There are 3 nested groupings, the coarsest first. Each group lies inside one group of the grouping before and may be the whole of it. The rows also spread widely along 11 directions, which tell nothing about the answers.
Known rows, each followed by its group in each grouping:
[ 39  45 -12 -31   2 -21   8   7   8  18 -14   3   6  19 -20  -9 -14  -3
 -15]  vupob j534 tofop
[-28 -47   1   9 -16  12 -34 -14  16 -21   8  40   3 -15  21  -6 -24 -16
   3]  Lufo j677 sifat
[ -5 -26  23   3  -5  -8  20 -12  27 -23  -2  15 -31  23   9  10  -7 -37
 -15]  Lufo j677 lilot
[ -8  21  -9   2 -13  -4  -4   1 -39  -4   2 -31   5  23   3  25  -4  16
 -13]  vupob j534 pomus
[  2  -3  15   6   6 -16  -1   2   2   5  -1  -3  -7   1   1  -2  16  19
   9]  vupob j33 selo
[  3 -13   2  24  19  18 -23   4  -1  10  -3  10   3  19  -2   7 -33  -8
   0]  vupob j33 Dumu
[-29   1   3  -8 -17   7   3 -23  15 -22 -28   1   9   0  -6   9   0  -2
  14]  Lufo j961 famav
[  5   1   1  -5   2   9  -8   4  -5  15   8   5   4 -11  -9 -13  -4   0
  -1]  vupob j534 kapub
[-38 -13   5  33   3  19  10  15   1  -1  17  20 -13 -11   1   7  -8   0
  -1]  Lufo j237 baf
[  6  -6  -1 -22 -12  -1  -1  -3 -34  -7  14 -20  -9   1 -11   4  10  -4
 -12]  Lufo j54 duf
[  5 -31  -6   5  13  24  15   6   7   0 -12   2  11  18  -2  26 -24 -28
   1]  Lufo j961 sive
[  1   8 -15 -23   9 -11  -3  24 -12  15   4  25  12 -20 -22   6   6   9
  -4]  vupob j33 Leko
[-12  -3   5   8  -6 -17  -7  -2   8 -12   7  12 -14  25   1   8 -18  -1
 -17]  vupob j502 Neb
[-22 -12   1  30 -26  10  18 -18 -21 -24   3 -34 -13  39  35  27 -15 -11
 -13]  Lufo j237 Zeveg
[ 22  12   1  -3 -14   8   6 -15   9   4 -14 -14   0  22   5 -15 -16 -14
  -1]  Lufo j961 famav
[ 22 -10   7 -19   9   5   8  -6   3  12 -12  -7   5  -3 -19  -1   7  -7
  11]  vupob j33 Leko
[ -7  15  28   8  11  -1 -11  24 -12  22  33  24 -32 -26 -10 -29  32   8
  -5]  vupob j534 tofop
[  0  16 -24   7 -11  19  25  10   1  11  -2  15  12   1  12   3 -20 -19
 -12]  Lufo j237 Zeveg
[  9 -16 -20 -14  -4   1  14   9  15   8  -5  16  23 -14   3   0  -6  -4
   5]  Lufo j54 duf
[ -6   3  -7  -8 -16  19  -8   1 -52  -8   1 -11   4  -4  29  20  26 -17
  -2]  Lufo j677 sifat
[-11   0   3   8   0  -4   6  -2  -6   1  -2  -2  -2   7  -3  12  -4   8
  -1]  vupob j33 Dumu
[-19 -18   3  17 -11 -15  14   5  -3 -10  11 -17 -12  15  11  15   3  15
  -3]  Lufo j961 famav
[ 28  10   1 -17   8   2   1   7 -19   2  -7 -14  -3  11   0   7  20 -16
   0]  Lufo j237 Zeveg
[ -5  -7  -9 -11 -25 -14   2 -14   3 -12   8  30   1   4  29  -8 -14 -22
 -21]  vupob j33 Dumu
[ 15 -23   1 -13  22   2  16  18 -12  10  -1  10   6  -4   9  20  26 -19
   2]  vupob j33 Dumu
[ 10 -16 -16   1  -7  -3  -8   3   0   7   0  -5  19  -7  11  -2  -9  18
  14]  Lufo j237 baf
[  3  20   6   7  -2   2   6   7   5  11  -1  -6  -7  -3 -17 -15   1  11
   5]  Lufo j54 duf
[-10   0  13   6   4  -1   0  -3  15  -7 -18  13   2   8  15   8  11  -9
   6]  vupob j534 kapub
[  1   8   6  -6 -10  -9  16  -2 -10   2   7  -4 -10   7  13   0  13  -6
 -12]  vupob j534 tofop

New rows, each followed by its group in each grouping:
[  4  24  -1 -10 -12 -22  -6   7  -6  -1  11   9 -22   7 -14  -7 -11   1
 -23]  Lufo j677 lilot
[  4  18   8 -11  -9   0  13 -13  14  -7 -22  -2  -2   7  -6  -6   9  -9
   5]  Lufo j54 duf
[-16 -17  15  -6 -15 -26  35  -7   9 -14   1 -23 -20  -3 -13  16  19  18
   2]  Lufo j677 lilot
[  0  12   2   1   0 -12 -18   6  -5  10   6  15  -2  -7  -2 -13   1  12
  -2]  vupob j33 Dumu
[ 18 -25  -3 -22  -7  -5  -2  -9   6  -8   3   1   0   5  -8  -6 -11 -15
  -6]  Lufo j54 duf
[-11   4 -21 -10 -18  -6  -9  -3   4  -3  11  17   4  -5 -19 -12 -41   9
 -15]  Lufo j237 baf
[ -8  -3 -19 -10 -10  37  -1  -3 -35   7  -4 -20  20 -18 -19  18 -11   2
   8]  Lufo j677 sifat
[-13  26   5   4 -21   7   5 -20  13  -4 -18 -11   0   4  -6 -14  -9   8
   8]  Lufo j961 famav
[ 19   3  -4 -18  -1 -14 -30  -4  -3  -6 -14 -10   6  10 -13   3  -9  11
   8]  Lufo j677 sifat
[  4 -18 -11  11  -5  -2  18  17  10  18  13  11   2 -13   9  -3 -13   6
   0]  Lufo j677 lilot
[-12   6  -5  -7  -9 -28  -5  14  21   7   8  18   0 -21 -15 -20   1  32
   4]  Lufo j961 famav
[-31  38  -2  21 -16  17   8   8 -15  15   7  -4  -1 -26 -11 -16   8  28
   7]  Lufo j54 duf
[ 16  10  -8  21  -4  10  16  19  -3  29   7  -3   0  -3  12  -7 -11   2
   1]  Lufo j677 lilot
[ 15  -6  -3   2   5 -33  12  20  42  11  -1  16  -4  -2 -16  -9 -15  21
   4]  Lufo j677 sifat
[-27  20  13  16  -6  20   1  -3  -1  13   6   6  -8 -18 -23 -14   0  16
   4]  vupob j502 Neb
[  8  14   9  21  -5   8  -6  10  -5  26  29  12 -21   4  -1 -29 -17  -2
 -18]  vupob j502 Neb
[ 17  16  -5  24   1   1   4  14  11  29  11   9  -3  13  12 -19 -28   4
  -9]  vupob j534 tofop
[ 24  22   6   2  -6  -9  17   3  13  18  -5   9  -4   9  19 -17  13  -6
  -3]  vupob j502 Neb
[-11  16   4 -13   5  18  15  -1  -1  10 -10   5   5 -15 -29   6   7  -1
   3]  vupob j534 tofop
[ -6 -37  -3 -20   7 -32  11  18  23  10  11  14  14 -38 -15   4  23  39
  18]  vupob j534 tofop
[ -4  11 -10  13   4  14   6  20 -31  11   7 -14  -2   4  -4  17   0   7
  -2]  Lufo j237 baf
[-19   7  -7  -9   2   8   8   6   4  15  11  12   2 -20 -50  -3 -24  16
  -8]  vupob j534 tofop
[  3  14  -9 -26 -10 -33  25   5  -3  -2 -13  -9  13   1  -1  22  32  24
   2]  vupob j502 Neb
[-25  -9   7  15   0  -2   5   5   6  -9   6   9 -14  -1  -8   7  -3   7
  -1]  Lufo j237 baf
[-29   1  -4   4  -3  34   9   1 -22  -6  -1   0   2  -6 -15  19  -5 -14
  -4]  Lufo j54 duf
[  5  22   9  16 -19  -9  -7  -9  16  -1  -2   3 -14  22  21 -27 -10  -2
  -3]  Lufo j961 famav
[-21  18  12   7 -22  -1  -2  -8  10  -3  11  27 -20 -19   7 -34   8  -2
  -4]  Lufo j237 baf
[-38  11 -13  13 -16 -17   5  11  14  -9   6  22  -6   0 -14  11 -31  22
 -13]  Lufo j677 sifat
[ -5   6   2  10 -10 -35 -28   0   4  -6   9   7  -8  17   7  -8 -14  25
  -5]  vupob j33 Leko
[-11  20 -13   9 -12  -5  -4  15 -11   9  16  26   0   4  21  -4 -15  -2
 -22]  vupob j534 tofop
[  0   0  -7  -2  -4  19  26  13 -10  16  -2   4  12 -21   7   2  14  -7
   5]  Lufo j961 sive
[ -1  14  -3   5 -23  -5  51  -5   6  13 -12 -14  13 -10  30   1  33  16
  14]  vupob j502 Neb
[ 18   4 -16 -27 -10  22  11 -12  14   7 -29  21  27 -15   7  -2  -3 -31
   9]  Lufo j677 lilot
[-31  36  -2  15  -9  18   3   6 -13   7  -3   0  -1  -8 -21   0 -10  15
  -1]  Lufo j961 sive
[  6  -5  -8 -12   8  -7 -18  14  -5   0  -3   3   7  -1 -15   6  -2   8
   4]  Lufo j54 duf
[-10  14 -12 -26  -6  -4 -45  -5  -6   1   0  17  18 -18 -29 -13 -19  18
  -2]  vupob j534 kapub
[  1  22 -26 -24 -13 -17  -7   5 -12   0   3  34  14   1   6   2 -14 -12
 -25]  vupob j33 Dumu
[-19   2 -20 -16  -7  22  21 -17  12  -4 -28  -1  28   7 -37  32 -38  -2
  -2]  vupob j502 Neb
[ 49  15 -14  -5   2  17   1   1   2  27  -3 -16   7  17 -15 -21 -38 -14
  -4]  Lufo j237 Zeveg
[ -7   1   8 -24  16  24  -6 -17  -6 -14 -31   4   7  13 -35  29  -5 -31
   3]  vupob j33 Leko
[-41  17   1  29 -31 -18   6   7   2  -4  25  16 -17 -11  19 -18   0  28
 -10]  Lufo j54 duf
[ 39   4 -13 -31  -8  14  -2  -9 -13  14   8   1   2  -1 -15 -25 -21 -28
 -16]  Lufo j237 baf
[-21 -14   3  20  -3 -21  23  17  -5 -19   3  -5 -16  27  25  35  14   2
  -9]  Lufo j54 duf
[ 10  16   2 -13  -7   3 -14  -1 -24   8   2  -3   5  -7  15 -10  22  -3
  -1]  vupob j534 kapub
[ 14 -22  -5 -14  -9 -12  23  -1  32   2  -5  10   2 -10  -4  -6  -8  -2
   5]  Lufo j677 sifat
[-21 -15   4  -4 -20 -16  23 -25  30 -12  -4  15  -2  -4  -1  -5 -13   1
  -4]  vupob j33 Dumu
[ -5  -4  12  14  22  16   0   9   7  12   0  17  -8   1 -23   2 -13  -4
   1]  vupob j33 selo
[ 22  28  -3 -26  -6  -2  -6  -1   4   8 -15  14   3 -10 -11 -15   4 -11
   0]  Lufo j677 lilot
[ 10   3   1  17 -14   8  20 -21  -3  12   4 -32  -8  24 -13  -8 -41   4
 -10]  vupob j33 Dumu
[ 34  12  -5  -3  -5 -10  30   1  11  10 -23 -26   9  19  12   2  11   3
  13]  Lufo j54 duf
[ 11  23  -7  -8  11   2  -2  19  17  13 -24  19  16  -5  -4  -5   8   1
  16]  Lufo j961 famav
[ -1   6  -4  -8  -9 -19  -7  -3   5   0  -5  14   5   2   3  -5  -6   8
  -1]  vupob j33 Leko
[  7  19   0 -25  -9  14 -14  -2 -17   6  -4  12   8 -22 -10 -19  13 -11
   2]  Lufo j961 sive
[-12  -7   8 -14  13   8  -2  -1 -22 -18  -6  -7 -10  28 -29  44  -2 -20
 -18]  vupob j502 Neb
[ -7  13   3   3   1  14   8  16 -14  10  -2   2  -1  -9   6   2  24  -5
   6]  Lufo j961 famav
[  8  -4 -10  -4   4  15   3  -3 -13  10 -11  -1  19   1   4  11  -6  -8
   6]  vupob j33 Dumu
[-13   5   2   9   6  12   8   9   5   4  -9   1   2  -5 -18   6  -2   7
   9]  Lufo j54 duf
[ -7  10  -5  20  -8  19  12  10  -6  13   5  -5  -2   5   6  -3 -13  -1
  -2]  Lufo j961 famav
[ 30 -25  -6 -30 -10 -28  21 -15  23 -11 -23  -1  18  23  25  17  10 -12
   2]  vupob j502 Neb
[  9  -1   2  19   1 -12   7  17  13  16   8  -8  -7  13   3  -9 -10  16
   3]  Lufo j961 famav
[  9   3   1  -2   1  38  18   4  13  28   3  34   6 -44   1 -38  10 -23
  12]  Lufo j237 baf
[  5  19  10   6   0 -11  -3  -2 -24   5 -11 -34  -5  17   1  13  19  22
  11]  vupob j33 Leko
[-13  16   8  14  -9  25  -1   6 -17   7  10  19 -10 -12  18 -16  16 -21
  -6]  Lufo j54 duf
[-12  -7  -1  -3  -8  -7   4  -8  15 -10  -8   8   7   9   0  10 -14   1
  -6]  vupob j534 pomus
[ -2 -28  -1  -8   7  15  15  -7  -1  -5  -8 -26   1   9 -42  22 -18   0
   4]  Lufo j54 duf
[  3  -3 -11 -14   2  17 -14   8   8   6  -5  32  10 -16 -16  -6 -20 -16
   0]  Lufo j677 sifat
[  8  21   1 -12  -9   1 -10  -3 -24   6  -5  -9   8  -3  15  -5  26   1
   3]  vupob j534 kapub
[-23 -18 -27  -1  -4   3  -1  25  12   2   3  52  26 -28  14   8  -8  -4
   0]  Lufo j54 duf
[  5  25 -28 -16 -14  30 -12  -6 -16  10 -11   7  27 -11  -7  -8 -26 -12
   0]  Lufo j237 Zeveg
[  9 -16  28   6  19 -15 -35   5  10   0  10   9 -21  11 -12 -11  -1   8
   3]  vupob j534 tofop
[ -7  -3 -12  -9 -23  18  26 -11   0  -6 -14   6  16  -2  28   5   6 -28
  -1]  Lufo j961 famav
[ 14  13   8  -3  -7  -3  18  -1 -28   8  -6 -10   0   1  41   5  48 -12
   4]  vupob j33 Dumu
[ 17 -16  20   1   8 -13  22  -3   8  -1 -13 -21  -5  17  20  13  30  -3
  11]  vupob j534 kapub
[ 17 -14   2 -28  -7  -6  19  -4   1   9   0 -12   0 -24 -20  -5  15   7
  10]  Lufo j677 lilot
[ 14  -1  -4  -6  -4 -17 -11  10  -8   9   4  -1  11  -2  24  -5  17  11
   2]  vupob j534 kapub
[-21 -10  12  15   0  22 -15   4  -2  -1  -5  14   3 -17  20  -7  23  -5
  20]  Lufo j961 famav
[ -2   2 -11 -16  -9  -5  25   2  13   1  -2  19   2 -12  -7  -3  -2  -8
  -6]  Lufo j237 baf
[ -5  20   5   5   0 -26  19  15   9  -1 -11   1  -3  14   9  15  18  16
  -2]  vupob j534 pomus
[-33 -46  -2  27   2 -26 -41  10  -7 -25  20  -3  -7  19   1  27 -26  36
   3]  Lufo j237 baf
[  3  10   0  17   3   1  24   4   5   8  -3   8  -6  23  12  11 -13 -12
 -11]  vupob j33 selo
[  7   5  -7 -10 -12 -32 -27  -3 -15 -14  -2 -30   3  21 -11   8  -5  34
   2]  Lufo j54 duf
[ 14  -9  -9 -18 -15 -36  -8  10 -23   5  12  14  11 -19  50  -7  46   9
   2]  vupob j33 Dumu
[-16 -48  21  26   2   1 -14  -4  -4 -27  13  -5 -22  22  26  16   3 -16
   0]  Lufo j237 Zeveg
[-3 -8  9 11  4  0 -5  3 10 -4 -4  1 -6  1  1  0  3  2 12]  Lufo j237 Zeveg
[-22  -3 -23  -1 -16   4 -20  -4  -3  -8  -4  25  27   2  27  13 -24   0
  -5]  vupob j534 tofop
[-11  13   3   2  -9   2  -1   5 -10  -2   2  10  -4  -2   8  -5   7  -5
  -7]  Lufo j961 sive
[-16 -37   1  21   9 -15  -6  14  -6 -16  12  -8 -12  24   4  31 -10  15
  -2]  Lufo j237 baf
[  8  -7   7  16   6 -11  18   5  36  13   6  25 -12  10  -5 -15 -27  -1
  -8]  vupob j33 selo
[  0  -2  16  16  24   4  -9  -3  15   1 -27  -7   2  21 -21  16 -12   8
  19]  vupob j33 Dumu
[ 11   8  -6  -3  -8  -6 -11   2  -2   8   1 -11   5  -2 -12 -14  -9  18
   6]  Lufo j54 duf
[ 10  14  -5  13 -16   5 -17   1  14  19   9  15   2  -6  13 -44 -23   5
   1]  Lufo j961 famav
[-26 -29  -5   9   0  -6  -6   1  10 -19  -5  -9   4  21 -15  31 -28  16
   3]  Lufo j961 famav
[ -5   5  -5   2  -1  10  33  18  11  14  10  28  -8 -14  -6  -9  -1 -18
 -12]  Lufo j54 duf
[  4  -4  -2   9   3  22  24  -5  12  -3 -26  -8  10  19   0  19 -13 -18
   7]  Lufo j54 duf
[  4   2  -4  -8  -7 -17 -36  -6 -10 -14 -12 -22   7  26  -5   9 -11  19
   5]  Lufo j961 famav
